The groups are shells around one centre, one inside the other: the same stretched ball of 7 dimensions in 10 sizes.
In the rows, 128 means zero.
Known rows, each followed by its group:
[127  88 139 114 136  65 130 109 101 159  77  93 148 125  89  95 147 154
  82 164 125] -> gen
[123 165 152 119 137  83 166  97  83 176 139 121 177 166  97 130 148 175
  84  67  79] -> bufis
[139 150 136 113 150  73 115 115 107 179  95 119 172 142  86  98 152 173
 100  94 109] -> nupon
[116 146 129 108 115  92 136 119 114 143 100 103 163 127  98  89 135 139
 100 110 133] -> surul
[115 188 138  92 162  69 116 116  91 167 114 135 179 161  85 101 171 174
  90  43 101] -> rosi
[ 92  97 117  93 123  90 112 136 112 130  94  94 148  88 106  68 123 115
 108 152 145] -> gen
[117  83 125 121 107 102 137 113 114 131 107  83 149 109 103  95 111 143
 100 170 137] -> zelek
[113 102 128  98 139  72 110 118 105 135  81  97 149 123  88  83 150 151
  86 146 141] -> dakis
[118 148 137 106  97  85 188 143  90 164 123 110 163 145 121 106 152 118
 114 106  86] -> pada
[125  84 141 129 117  85 153 102 103 160 101  87 151 119 101 107 121 149
  89 167 116] -> gafen
[112 161 135 114 122  97 132  99 118 147 102 104 169 124  91  92 123 147
  89  93 139] -> gen
[143 155 130 128  74 119 197 131 103 145 154 104 173 167 119 128 131 153
 124 101  89] -> gen
[117 126 133 122 102 105 151 102 116 133 109  89 159 126  98 100 116 145
  91 132 139] -> gafen
[132 108 129 121 104  97 144 112 114 132 101  88 154 135  96 101 130 156
  96 151 136] -> gafen
[140 136 137 121 110  89 156 111 106 150 107 100 163 157  94 111 147 165
  94 121 116] -> bufis
[ 94 182 136  88 166  76 105 109  94 158 116 131 177 137  86  92 153 161
  85  45 114] -> nupon
[110 123 140 115 110  92 171 111  93 148 125  99 159 136 108 112 132 140
  91 123 106] -> bufis
[101 135 137 105 139  84 121  97 105 142 100 103 160 123  87  92 133 152
  77 108 137] -> bufis
[146 149 139 135 114 101 154 102 111 166 124 106 175 153  96 120 127 176
 102 102 104] -> surul
[105 120 140 126 151  97 103  74 118 158 106  98 165  98  83  97  96 166
  77 118 140] -> surul
[122 173 151 110 148  73 162 111  76 188 139 132 180 169 100 127 162 171
  91  54  65] -> nupon
[133 102 127 134  91 113 151 107 125 135 108  81 156 118 102 102 103 148
 105 162 139] -> rosi
[134 190 136 108 126  90 154 127  93 166 139 130 183 176 100 118 162 172
 110  49  83] -> zelek
[114 174 136  96 100  87 189 143  84 149 134 118 169 167 116 110 167 129
 107  76  87] -> gen
[120  82 127 129 115 108 129 108 118 148 115  86 155  97 104  98  95 147
 107 165 129] -> gafen
[130 114 121 129  95 113 135 121 133 146 101  87 160 100 106  87  99 133
 120 152 141] -> gen
[127 144 130 127  93 117 160 109 117 137 129  96 168 138 104 110 113 153
 106 113 124] -> zelek
[129 160 137  90 120  60 173 153  78 168 108 124 164 174 109 105 194 138
 107  89  79] -> nupon
[ 94 102 131  97 160  68  86 102 111 145  70  98 150  94  81  70 133 143
  76 141 155] -> dakis
[124 140 151 114 128  70 171 106  83 168 113 110 164 162  98 119 160 159
  80 104  91] -> bufis
[122 193 139 100 144  80 139 119  90 167 128 133 182 170  93 111 166 172
  97  42  91] -> surul
[124 125 139 106 127  68 154 131  91 171 101 109 159 139 105 101 158 140
 101 123  96] -> bufis
[109 165 132 119 138 109 111  93 120 154 123 112 178 115  90  97 105 163
  97  75 131] -> gafen
[127 139 144 128 146  92 127  85 104 168 122 110 173 140  86 117 124 187
  84  96 108] -> surul
[108  91 143 125 141  81 120  85 113 164  84  89 152  93  89  91 108 147
  76 157 138] -> geka
[118 129 140 124 105  97 171 113 103 163 121  99 163 124 112 109 119 134
 103 124 104] -> surul
[107  96 128 114 102  98 147 117 113 132 101  84 149 105 107  89 115 124
  98 162 139] -> zelek
[100 169 139  93 157  70 131 127  85 182 121 132 175 133 103  97 155 143
 101  59  86] -> pada
[108 120 149 110 164  62 116  83  94 165  89 106 158 128  78 100 145 169
  62 116 123] -> dakis
[122 183 141 121 121 106 163 105  97 163 152 121 184 160 102 125 131 170
 101  54  89] -> dakis
[126 122 149 128 154  79 125  77 100 170 107 105 166 139  80 116 131 188
  71 114 113] -> dakis
[107 106 116 106 139  98  86 122 124 143  97 100 159  87  95  72 110 143
 112 137 146] -> dakis
[108  80 138 139 100 114 155  84 118 139 115  73 150  94 104 106  81 139
  86 174 139] -> nupon
[106 162 146  91 164  55 129 112  80 172 103 127 168 154  87 101 176 161
  77  69  97] -> rosi
[ 96 168 147 105 158  80 133  97  88 174 128 125 176 134  94 107 138 158
  82  57  97] -> gafen
[150 141 125 125  96 108 156 129 114 148 126 103 170 154 105 112 134 164
 121 116 109] -> bufis
[144 196 140 115 126  85 154 120 100 176 123 128 184 176  95 116 162 173
 106  51  89] -> dakis
[137 159 147 107 125  66 174 122  80 165 116 119 168 187  97 122 184 168
  88  87  83] -> pada
[128 131 138 103 135  67 140 121  92 158  97 110 160 154  93 102 168 160
  90 116 108] -> surul
[131  72 135 138 105  98 142  94 122 144  89  73 147 106  95 100 102 150
  89 191 144] -> pada
[136  74 128 137  91 108 159 116 117 146 113  79 151 113 111 107 103 144
 112 186 121] -> nupon
[ 97  70 125  99 142  73  95 116 113 139  68  87 140  81  92  66 125 128
  88 179 156] -> pada
[109 123 128 104 169  80  74 105 113 158  94 112 165 106  81  81 128 169
  92 109 136] -> zelek
[142 161 145 133 129  93 159 107  99 192 136 120 182 153 102 126 132 174
 108  79  77] -> gen
[134 120 135 111 128  72 139 124 101 161  92 105 158 143  95  99 156 156
  98 132 112] -> rosi
[101 196 140  85 148  69 142 130  83 171 120 136 178 155 100  98 173 143
  97  38  89] -> gafen
[118 122 119 106  87 103 152 137 116 122 105  91 154 125 110  86 132 123
 113 143 139] -> nupon
[ 85 138 136  93 169  72  98 108  97 166 102 118 165 101  91  81 133 142
  86  90 121] -> geka
[121  92 119 106 123  89 109 123 117 126  87  90 149 116  92  82 133 150
  99 162 149] -> geka
[ 98 122 121 113 120 113 113 109 123 133 114  95 162  92 100  83  96 136
 105 125 147] -> geka
[130 100 132 120 136  85 122 111 106 159 105 100 159 124  94 101 130 166
  99 143 116] -> zelek
[106 159 135 117 157  96  91  83 122 161 104 112 176 106  80  89 108 167
  86  80 141] -> geka
[112  70 129 129 117 103 120  96 124 141  95  77 148  84  97  89  89 142
  94 183 150] -> zelek
[129 128 140 107 129  66 154 126  90 168 100 110 160 150 100 105 165 151
  95 120  97] -> rosi
[106 152 133 114 151  99 104  97 113 162 122 115 176 112  90  96 111 163
  97  81 122] -> rosi
[101 209 134  82 145  74 134 135  90 166 119 139 181 152  99  92 171 141
 103  27  97] -> pada
[130 112 124 107 102  89 159 149  99 150 117 103 157 138 116 100 148 135
 122 140 100] -> geka
[145 107 129 127 120  92 131 121 114 165 104 100 162 127  99 102 128 163
 114 145 113] -> pada
[124  83 137 135 116  97 143 101 115 163 105  85 154 100 103 102 100 144
  99 170 122] -> geka
[138 131 131 121  96 100 163 120 108 140 117  97 162 152 102 110 138 157
 104 127 117] -> rosi

New rows, each followed by its group:
[106 135 148 120 138  86 143  84  98 159 116 103 165 130  91 110 124 160
  73 104 116] -> surul
[130 105 147 129 135  82 151  90  93 164 118 100 160 146  92 123 134 179
  79 133 101] -> gen
[115 197 134  88 149  73 122 123  95 156 110 132 178 164  87  95 175 165
  94  42 110] -> geka
[129 169 148 109 156  67 140 105  84 179 118 128 177 171  87 118 169 184
  83  64  85] -> zelek
[102 166 156 121 147  87 153  78  89 177 135 118 177 139  93 121 125 165
  72  63  94] -> nupon
[131 138 147 115 161  64 127 103  91 188 105 120 170 147  87 111 155 179
  86  96  92] -> geka
[104 172 142  99 130  82 158 112  86 149 126 119 170 160  98 110 158 153
  84  67 102] -> gen
[108 196 144 103 137  79 144 109  99 170 110 124 178 144  94  99 150 146
  89  50 108] -> gen
[107 125 150 123 170  80 107  65 101 169 108 107 167 120  76 109 118 184
  63 102 122] -> geka
[119 154 133 104 108  91 170 134  90 149 133 114 168 157 111 111 154 144
 107  91  94] -> zelek
[107 177 141 106 141  85 141 116  97 179 125 125 178 132 102 102 137 145
 102  60  94] -> bufis
[115 149 147 116 148  83 138  87  91 160 125 114 171 152  86 118 141 181
  74  83 105] -> geka
[130 152 138 107 104  80 188 147  85 173 128 117 168 160 119 114 163 134
 118  98  72] -> pada
[113 132 151 120 170  75 112  71  96 170 109 111 168 135  75 112 132 190
  63  96 115] -> nupon
[144 103 136 125 120  84 148 117 101 162 110  99 159 145  99 113 141 168
 102 146 103] -> nupon
[155 124 133 145 101 112 150 102 124 158 118  94 169 139  97 117 110 176
 109 135 118] -> pada
[119 109 131 124 137  96 110 103 119 163 103  98 163  98  94  91 105 154
 102 135 130] -> surul
[116 175 147 101 167  65 127 106  83 182 118 133 178 158  87 111 166 177
  84  52  87] -> surul
[105 100 151 117 153  64 127  83  98 168  82  95 152 111  85  96 130 151
  63 143 127] -> gen
[100 101 130 108 122  88 124 109 114 137  88  88 149  97  97  80 118 128
  88 153 148] -> zelek
[127 148 145 116 123  78 171 121  89 180 122 115 169 152 107 116 151 149
 100  97  81] -> rosi
[103 152 133 108 155  96 100  95 108 151 122 116 174 122  86  97 121 171
  89  77 127] -> geka
[116 146 142 122 137  95 142 103  99 177 134 115 175 128 102 113 119 160
 100  88  94] -> zelek
[115  85 136 124 123  88 130  94 115 145  87  82 148 103  92  92 113 145
  82 170 144] -> zelek
[130 163 130 125  98 114 162 121 114 156 136 108 176 139 110 110 118 149
 119  90 106] -> surul
[100 116 143 128 110 105 159  84 109 143 119  87 158 110 101 107  98 139
  79 133 131] -> pada
[146 146 137 133 100 104 167 108 110 155 124 102 171 158  99 120 131 169
 103 111 107] -> rosi
[119 148 155 125 152  80 152  88  84 189 135 120 176 148  95 128 135 177
  81  78  78] -> pada
[139 193 150 114 126  78 180 114  81 177 136 129 182 195  98 132 174 178
  93  49  71] -> geka
[104 154 152  96 169  53 131 102  78 177 105 125 167 149  86 105 169 164
  70  74  94] -> gafen
[104  88 120 111 151  92  71 106 128 147  82  93 154  72  87  68 101 147
  99 155 159] -> nupon
[ 97 110 129  94 146  70 102 115 108 143  75  99 150 101  89  71 140 133
  84 137 147] -> bufis
[126 215 135  99 120  86 162 141  94 174 131 136 186 169 108 106 167 146
 118  31  82] -> pada
[104 120 123  97 117  89 135 137 103 138 108 102 156 117 108  85 138 127
 108 127 124] -> rosi
[128 112 149 122 123  72 173 111  87 176 111 102 158 145 104 118 148 151
  89 134  88] -> pada
[126 198 152 112 154  74 154 108  81 198 140 140 189 172  96 126 162 178
  94  29  63] -> nupon
[121 150 151 111 147  66 156 106  81 181 118 120 170 158  95 118 161 166
  83  85  82] -> rosi
[ 96 134 137 107 118  91 149 109 104 146 108  99 159 114 103  92 124 126
  89 116 127] -> gafen
[141 119 130 117  75  93 189 141 104 141 107  91 153 153 115 107 150 130
 113 152 110] -> gen
[120 163 124 103 128  96 119 121 113 142 112 114 172 138  93  91 141 158
 105  84 129] -> rosi
[105 118 140 118 149  90 122  90  99 160 123 106 165 118  92 107 117 167
  83 111 113] -> dakis
[142 154 128 125 117 102 134 122 119 170 118 112 177 134 101 103 125 161
 122  98 109] -> nupon
[110 107 138 107 154  70 118 110  95 168 101 108 158 119  93  96 140 156
  88 127 110] -> zelek
[114 172 127  83 113  77 160 158  88 149 117 124 167 159 113  94 179 127
 116  76  95] -> geka
[100 121 134 115 129 102 133 102 104 145 128 101 163 114 101 102 111 150
  93 115 121] -> geka
[146 149 120 113 115  98 134 143 111 158 123 116 174 149 104 102 145 163
 131 100 102] -> pada
[147 127 138 134  95 101 177 115 106 159 125  98 165 153 107 122 131 160
 107 130  99] -> rosi
[111 122 150 103 148  57 152 109  77 169 105 111 157 148  95 110 165 155
  74 114  93] -> pada
[101 109 149 108 167  56 110  86  97 169  74 102 153 111  80  89 141 154
  62 131 130] -> gen
[115 201 138  94 141  77 142 127  89 168 125 135 181 164  97 104 170 157
 101  36  91] -> surul
[101 119 139 128 141 103 115  76 118 155 112  95 165  96  89  98  90 158
  80 121 139] -> rosi
[154 155 141 135 120  95 150  99 111 169 118 109 176 162  90 122 136 186
  99  98 104] -> pada
[131 116 134 123 109  90 153 120 110 163 103  97 160 123 106 100 127 140
 107 142 113] -> zelek
[116 135 132  98 110  75 158 139  98 151  94 105 156 136 108  89 159 122
 103 124 115] -> gafen
[146 128 127 127  74 109 183 135 112 145 122  93 162 148 116 111 131 140
 122 139 108] -> gafen
[102 145 155 130 132  94 158  72 102 172 121 102 169 119  95 114 106 150
  72  97 112] -> gen
[104 172 137 101 157  77 102 101 111 163  90 118 172 121  82  82 139 153
  84  71 135] -> pada
[141 111 125 124  74 107 182 138 109 137 123  89 156 144 117 110 132 137
 121 154 110] -> dakis
[130 119 130 111 158  74  91 114 112 170  87 111 165 118  84  87 139 170
 100 122 123] -> nupon
[128 145 144 112 161  66 120 107  95 188 103 122 172 141  87 105 153 174
  91  90  96] -> gafen
[105 123 131  88 149  64 116 128  93 150  91 111 155 129  93  84 163 144
  90 117 120] -> surul
[ 95 140 142 113 155  90 118  85  99 158 124 111 169 118  89 104 117 164
  77  88 119] -> geka
